All rows are made from the same 9 directions, up to rounding. Whole rows:
[[-0.73 -1.74  0.27  2.34  1.89  1.85  2.69  1.33  1.82 -0.66 -0.74  2.22
   2.13 -0.16 -2.60 -2.93 -1.96  0.11 -0.94 -2.61  2.89]
 [-0.48 -0.93 -0.25 -1.26 -0.03  0.73 -1.45 -2.36  0.58 -1.71 -0.77  1.27
  -0.22 -1.47 -0.78 -0.86 -4.22 -0.18  1.20 -1.26  1.71]
 [-0.87 -1.45  1.65  0.81 -0.50 -0.66  1.47  1.35  1.05 -1.51  2.11 -1.03
   2.11 -2.10 -1.63 -1.43 -0.32  1.60  2.02 -0.71  0.87]
 [ 0.77  3.32 -0.42 -3.91 -1.79  0.95 -1.80 -2.15  0.43 -0.51 -1.88 -2.72
  -3.09  1.78 -0.04  0.07 -2.40 -0.53  2.40  0.37 -1.23]
 [ 0.96  0.86  1.04  3.22  1.86 -0.58  1.00 -1.02 -0.43 -1.12 -2.09  1.13
   1.87  0.68 -1.65 -3.08 -2.91 -0.93 -0.11 -1.00  1.93]
 [-2.64 -1.38  0.44 -3.49 -2.74 -1.27  2.04  1.86  1.49 -0.15 -0.69 -3.78
   0.66 -1.22 -3.77  0.71 -0.60  1.43 -1.11  0.50  0.84]
 [ 0.36 -2.02 -2.40 -0.28  2.36  2.60 -3.33 -5.29 -0.64  0.96  2.39  2.34
  -2.45 -3.00  4.03  1.44  0.69  0.52  0.67  0.04 -0.98]
 [-0.89 -0.84  2.44  2.66 -1.25  0.92 -1.77  0.30 -1.83 -1.15  0.87  1.16
   2.75 -2.81  0.12 -1.82 -0.07  0.45 -0.71 -1.94  0.32]
 [ 2.48  3.22  1.27  4.15  1.62  2.74 -1.78 -1.20 -1.47 -0.15  0.50  1.75
  -0.10  0.96  2.84 -2.79  0.62 -0.91  1.90 -1.87 -1.34]
 [-0.07 -1.08  0.04  0.45  0.25  3.68 -1.27  0.19  1.10 -2.07 -0.91  4.68
   0.66  0.61 -0.52 -2.43 -3.81 -0.92  0.63 -3.47  2.26]
 [-0.18 -0.45 -0.12 -1.10 -0.66 -1.78 -1.09 -1.05 -0.65 -0.35  0.37 -0.51
  -0.28 -1.05  0.48  1.35 -0.44  0.09  0.43  1.16 -0.25]
 [-2.05 -0.35  1.55  1.94  0.15  0.88  3.19  2.94  1.48  0.93  1.12 -1.96
   1.82 -3.22 -2.05 -1.47  0.94  1.41 -1.00 -2.49  1.08]]

Rows cut short, each followed by the rest of it:
[ 0.32  1.91 -0.32  1.10  1.14  2.44  0.13  0.78  0.73  1.14 -0.18  1.10
 -1.27 -0.04  1.30 -0.45 -0.08] -> [-0.81 -0.04 -2.31 -0.03]
[-1.76 -0.90  0.05 -1.29 -1.58 -0.08  0.28 -0.08 -0.80  0.83 -2.32 -1.68
  0.77 -0.32 -2.26  0.21  0.14] -> [ 0.22 -3.86  0.47  0.39]
[ 0.47  2.12  1.23 -1.38 -1.00  0.24  1.02 -0.46  1.38 -0.66  1.94 -4.95
 -0.94 -0.44 -0.69 -1.31  0.60] -> [ 1.89  4.57  0.47 -1.65]
[ 0.64  0.26 -0.33 -1.98 -0.19  3.05  0.05 -0.04  2.52 -0.76  3.41 -1.19
 -1.96  0.19  1.10 -0.65  1.03] -> [ 1.72  5.10 -0.65 -1.48]
[-1.68 -1.90  0.34 -0.61 -1.09  0.42 -1.48 -0.94 -0.66  0.09  1.50 -0.39
  0.44 -3.71  0.48  0.84  0.49] -> [ 1.12 -0.73 -0.45 -0.14]
[-0.38 -1.79 -0.80  2.57  2.69  4.51 -0.94 -3.16 -0.25  1.18  1.27  2.08
 -0.05 -2.83  1.56 -1.75  0.99] -> [ 0.84 -1.27 -2.19  0.19]
[ 0.19 -0.49 -0.22  0.46  0.88  1.93  2.65  1.04  1.57 -0.11 -1.15 -0.08
  0.81  2.77 -2.48 -2.39  0.18] -> [ 0.37 -0.52 -0.44  0.86]
[ 1.53  0.40 -1.86  0.70  2.74 -0.13  0.45  0.23  1.15  0.69  1.00  2.83
 -1.81  1.17  2.43  1.39  0.03] -> [-1.12  1.43 -0.06  0.16]
[-0.18  0.88 -0.92  0.78  1.24  1.80 -0.81 -1.19 -0.43  1.36 -1.82  1.59
 -1.04 -0.54  0.84 -0.02 -1.06] -> [-1.24 -2.33 -1.62  0.59]
[ 0.10  2.90 -1.08 -3.22 -0.78  0.70 -3.87 -3.53 -0.27 -0.38 -2.61  0.52
 -3.56 -1.23  1.52  1.28 -5.45] -> [-1.99  1.08 -1.49  0.42]
[ 1.74  0.27 -1.16  0.90  1.97  1.06 -0.17 -3.36 -0.99  0.86 -0.73 -0.41
 -0.78  2.42  0.69 -1.01  1.76] -> [ 0.09 -0.44  1.95 -1.29]
[ 1.19  0.78 -0.54 -1.57 -0.26 -0.83  0.17  0.28  0.79 -1.09 -0.78  0.29
 -0.83  3.00 -0.40  0.13 -1.29] -> [-0.67  1.85  1.04  0.04]
[-0.09  2.53  0.59 -0.23 -1.05  3.39 -1.61  1.06  0.41 -0.17 -1.13  1.34
 -1.14  0.17  0.77 -1.07 -1.93] -> [-1.17  0.39 -3.37  0.12]
[ 0.81  3.63  2.22  1.92 -0.61  0.71  1.33  2.82  0.49 -0.10  0.52 -1.96
  0.42  0.76 -0.12 -2.01  0.80] -> [ 0.02  2.16 -1.67 -0.91]
[-0.42  0.30  0.61  0.32 -0.88 -1.56  0.54  3.34  0.19 -0.41 -0.72  1.61
  0.92  0.51 -0.45  0.82 -1.01] -> [-1.16 -0.84 -0.85  1.11]
[-1.11  2.23  0.78  3.66  1.99  1.00  2.21 -1.62 -1.35  3.45 -2.51 -3.66
  0.68 -2.72 -1.41 -1.99  1.39] -> [ 0.21 -4.80 -1.29  0.08]
[-0.27 -2.33 -1.17 -3.40 -1.15 -2.42  0.95  2.44  1.99 -1.89 -0.17  1.85
  0.04  2.41 -1.60  1.92 -2.12] -> [-0.44  1.21  1.34  1.62]
[ 0.71  1.22  0.57  4.49  1.92  1.28  2.01  3.65 -0.07  0.56 -2.72  4.20
  1.99  2.91 -0.77 -2.22 -0.58] -> [-2.32 -3.26 -2.72  2.00]
[ 2.36  1.34  0.43  0.19 -0.71 -0.95 -1.92 -3.55 -3.10 -0.60 -1.78 -1.87
  0.24  4.07  0.16 -1.23  1.73] -> [-0.15 -0.09  3.79 -2.43]
[-0.27 -1.57  1.16  2.32  0.13  0.82 -1.41 -3.19 -2.50 -0.23  0.07 -0.52
  2.15 -1.78 -0.31 -2.05  1.19] -> [ 1.10 -1.74  0.50 -0.44]
[-0.92 -0.28  1.24 -0.63 -2.10  1.12  1.08  2.72  0.62 -0.59 -0.27 -1.10
  1.36  1.11 -2.10 -1.23  0.78] -> [ 0.71 -0.50 -0.66  0.02]
[-0.39 -3.34  2.36  1.14 -2.78  0.74 -2.08  1.51 -1.66 -2.95  2.06  2.35
  3.81  0.18 -0.41 -1.69  1.41] -> [ 1.18  0.44  0.00 -0.23]
[-1.34  2.58  1.18  0.03 -1.00  0.23  0.12  0.15 -0.31  1.54 -0.39 -3.55
 -0.69 -3.27 -0.13  0.11  0.04] -> [ 0.34 -0.81 -1.50 -0.60]
[ 0.97  2.29 -1.30 -0.18  1.67 -1.91 -0.84 -1.61 -0.17  0.42 -2.36  1.51
 -2.02  0.16  1.19  1.42 -3.67] -> [-2.38 -0.04 -0.25  1.13]
[ 0.22 -2.12  1.16  2.11  0.73 -1.81  0.05 -0.99 -0.61 -1.77  1.82  0.74
  2.41 -1.73 -0.37 -1.18 -0.46] -> [0.94 1.55 0.59 0.81]
[-0.54 -1.00 -1.22 -3.52  0.61  0.56  3.05  0.55  4.70 -1.27  1.32 -1.68
 -1.53  0.04 -2.45 -0.43 -2.74] -> [ 1.43  4.39 -0.54  1.57]
[ 0.99  1.35 -1.18  0.13  1.31  1.61 -0.26 -2.28 -0.57  1.80 -0.63 -1.13
 -1.79  1.24  1.23 -0.04  1.92] -> [-0.06 -0.80  0.89 -1.58]
[ 0.26  0.94  0.40  1.66  1.54  0.84  2.15  0.68  1.33  0.30  0.38 -0.72
  0.24 -0.24 -0.74 -1.69 -0.15] -> [ 0.36  1.03 -1.27  0.56]
[ 0.45 -3.10 -1.90 -2.44  1.33  1.91  0.91 -1.67  3.04 -2.39  0.04  2.34
 -0.45  2.27 -2.01 -1.56 -3.31] -> [ 0.59  2.81 -0.01  2.09]
[-0.58 -0.82 -0.52  0.00  0.85  1.85  1.82  0.36  1.43  0.76  0.38 -0.69
 -0.06 -0.06 -1.04 -0.87  0.93] -> [ 0.91 -0.42 -0.64  0.29]
[ 0.57  0.33 -0.70 -2.35 -0.64 -2.96  0.19 -0.53  0.11 -0.53 -0.87 -1.38
 -0.86  1.71 -0.64  1.54 -0.90] -> [-0.33  0.93  2.52 -0.20]
[-0.58  1.23  0.97  3.69  1.84  1.55  1.99  0.41 -0.12  1.85 -0.33 -1.06
  1.03 -2.07 -0.51 -2.04  1.12] -> [ 0.28 -2.04 -2.16  0.42]
[-1.62 -0.22 -0.85 -1.19 -1.06 -0.98 -0.20  1.55 -0.79  1.72 -2.46  0.66
 -0.31 -0.31 -0.37  2.48 -0.10] -> [-1.32 -4.68 -0.11  0.68]
[ 0.48  1.33  0.59 -0.80 -1.96  0.21  0.32  4.79  0.78 -0.81 -0.57  1.74
  0.14  3.60 -0.11  0.39  0.14] -> [-1.25  0.47 -0.80 -0.09]
[ 1.88  1.53 -1.08  0.21  1.48 -4.94 -0.14 -0.17 -0.70 -0.09 -1.13  1.55
 -1.04  1.80  1.53  2.58 -1.71] -> [-2.23  0.75  2.22  0.42]
[ 0.95  2.17  1.36  3.06  1.52 -1.79  1.25  0.47 -0.18  0.61  2.29 -1.86
  0.28 -2.03  1.44 -0.37  1.44] -> [ 0.48  2.38 -0.14 -0.89]
[ 1.49 -1.48 -2.10 -0.77  2.36 -0.10  0.04 -3.06  0.84 -0.95 -0.68  2.05
 -0.94  2.29 -0.11 -0.33 -1.97] -> [-0.43  1.33  1.47  0.97]
[-0.34 -1.71 -2.90 -4.45  0.20  1.08 -0.99 -2.28  1.70  0.57  1.35 -0.20
 -3.32 -0.34  1.31  2.72  0.06] -> [ 0.75  1.44  1.30 -0.71]
[-0.85 -0.11  1.14 -0.41 -0.84  0.31  2.57 -0.45  0.50  0.40  0.13 -5.41
  1.11 -0.23 -3.11 -2.05  2.07] -> [ 2.37 -0.07  1.21 -0.85]
[-0.73 -2.09  0.53 -0.07 -0.57  0.26  1.24  1.56  0.93 -0.65  1.91 -0.36
  1.37 -0.46 -1.02 -0.46  1.43] -> [1.46 0.71 0.11 0.11]
[-2.26 -1.33 -1.34  0.98  2.15  1.60  2.56  0.54  1.30  3.22  0.15 -0.53
 -0.42 -3.54 -0.46  0.84  1.45] -> [ 0.66 -3.81 -1.79  1.09]
[-1.48 -0.98 -0.31 -2.00 -1.50  3.58 -1.77 -1.44  0.03  0.20 -0.40 -0.29
 -0.71 -1.34 -0.31 -0.46 -0.28] -> [ 0.73 -1.23 -1.38 -0.24]
[ 0.99  1.64  1.35  0.50 -0.81 -1.34  0.84 -0.49 -1.04 -0.16 -0.30 -3.72
  0.76  1.73 -1.09 -1.32  1.85] -> [ 0.81  0.82  2.13 -1.63]
[-1.30 -1.49 -0.36 -0.62  0.03  1.76 -0.76 -3.86 -0.85  0.55 -1.38 -1.65
  0.22 -1.95 -1.48 -1.22 -0.52] -> [ 1.04 -2.38  0.09  0.28]
[ 0.58  1.71  0.93  0.39  0.01  1.65  1.41  0.88  1.35 -0.29  0.87 -1.97
 -0.20  0.79 -0.64 -2.01  0.54] -> [ 0.84  2.52 -0.92 -0.65]
[ 0.15  0.52  0.39  2.50  1.23 -3.13  0.34 -0.31 -1.67  0.45 -1.93  0.90
  1.32 -0.71 -0.26  0.32 -1.29] -> [-1.41 -2.45  0.38  1.27]
[ 0.30  0.76 -0.91 -1.28 -0.33 -1.92  0.37  2.40  0.56  0.07 -1.49  1.74
 -0.83  2.19  0.13  2.06 -1.27] -> [-1.78 -0.66  0.33  0.76]
[-0.54  2.07  0.89  1.24  0.35  1.20 -1.68 -3.32 -1.34  0.12 -2.75 -0.63
 -0.08 -2.70 -0.55 -1.99 -3.70] -> [-0.85 -1.36 -2.30  1.09]
[-1.84  2.78 -0.42  1.04  0.07  1.92  0.79  4.05  0.19  4.45 -0.32 -0.13
 -1.89 -2.63  2.27  2.66  2.77] -> [-1.20 -4.35 -3.24 -0.71]
[-1.23 -0.02 -1.07 -0.72  1.36  0.75  2.06 -0.69  1.69  1.53 -0.73 -1.71
 -1.08 -1.81 -1.33  0.05 -0.91] -> [ 0.45 -1.07 -0.94  1.05]
[ 0.30 -0.74  0.83  1.65  0.78  1.08 -0.21 -0.64  0.26 -0.67  2.95  0.10
  0.66 -1.99  1.08 -1.21  0.99] -> [ 1.32  2.53 -0.75 -0.47]
[ 0.37  2.60  1.96 -0.70 -2.24  0.16  1.64  4.14  1.53 -0.81  1.37 -2.80
  0.11  1.67 -0.83 -0.93  1.25] -> [ 0.72  3.32 -0.61 -1.26]
[ 0.24 -0.28 -0.33 -0.47 -0.03 -1.81 -1.92 -3.18 -1.88  0.60  1.11 -1.65
 -0.77 -1.93  1.81  1.71  1.41] -> [ 0.61  0.16  2.31 -1.62]
[ 0.04 -0.34  2.02  0.72 -1.26 -0.11  1.69  3.90  1.65 -2.66  0.82  0.92
  2.40  1.38 -2.19 -2.26 -1.46] -> [ 0.33  2.63 -1.51  1.38]
[ 0.72  1.07 -0.87 -1.23  0.47  0.51 -0.76 -1.63  0.45 -0.03 -0.34 -0.16
 -1.78  0.54  0.76  0.28 -1.17] -> [-0.38  1.42  0.13 -0.31]
[ 1.93  1.92 -1.25 -0.27  1.30 -0.63 -1.02 -2.76 -0.90  0.15 -2.53  0.60
 -1.63  2.90  0.72  0.04 -1.54] -> [-1.64 -0.03  1.40 -0.27]
[-0.09 -0.78 -0.14 -0.03 -0.18 -1.40 -2.09 -3.78 -2.54  0.02 -1.52 -0.51
  0.43 -0.96  0.03  0.32 -0.56] -> [-0.16 -2.06  1.79 -0.21]
[-1.01  1.22  1.38  0.84 -0.15  3.45 -0.92 -0.01  1.30 -0.92  0.76  0.68
 -0.13 -3.65  0.11 -2.28 -3.22] -> [ 0.21  2.08 -4.67  1.25]
[ 1.17  1.62  0.68 -0.53 -0.54 -0.27 -1.69 -1.69 -0.32 -1.67 -0.14 -0.27
 -0.59  0.43  0.49 -0.90 -2.26] -> [-0.35  2.99 -0.01 -0.30]
[ 0.46 -3.70  0.68  2.93  1.69 -2.99  1.94 -1.47 -1.16 -1.06  1.26 -0.28
  3.65  0.01 -1.81 -1.52  1.86] -> [ 1.60 -0.46  3.02  0.61]
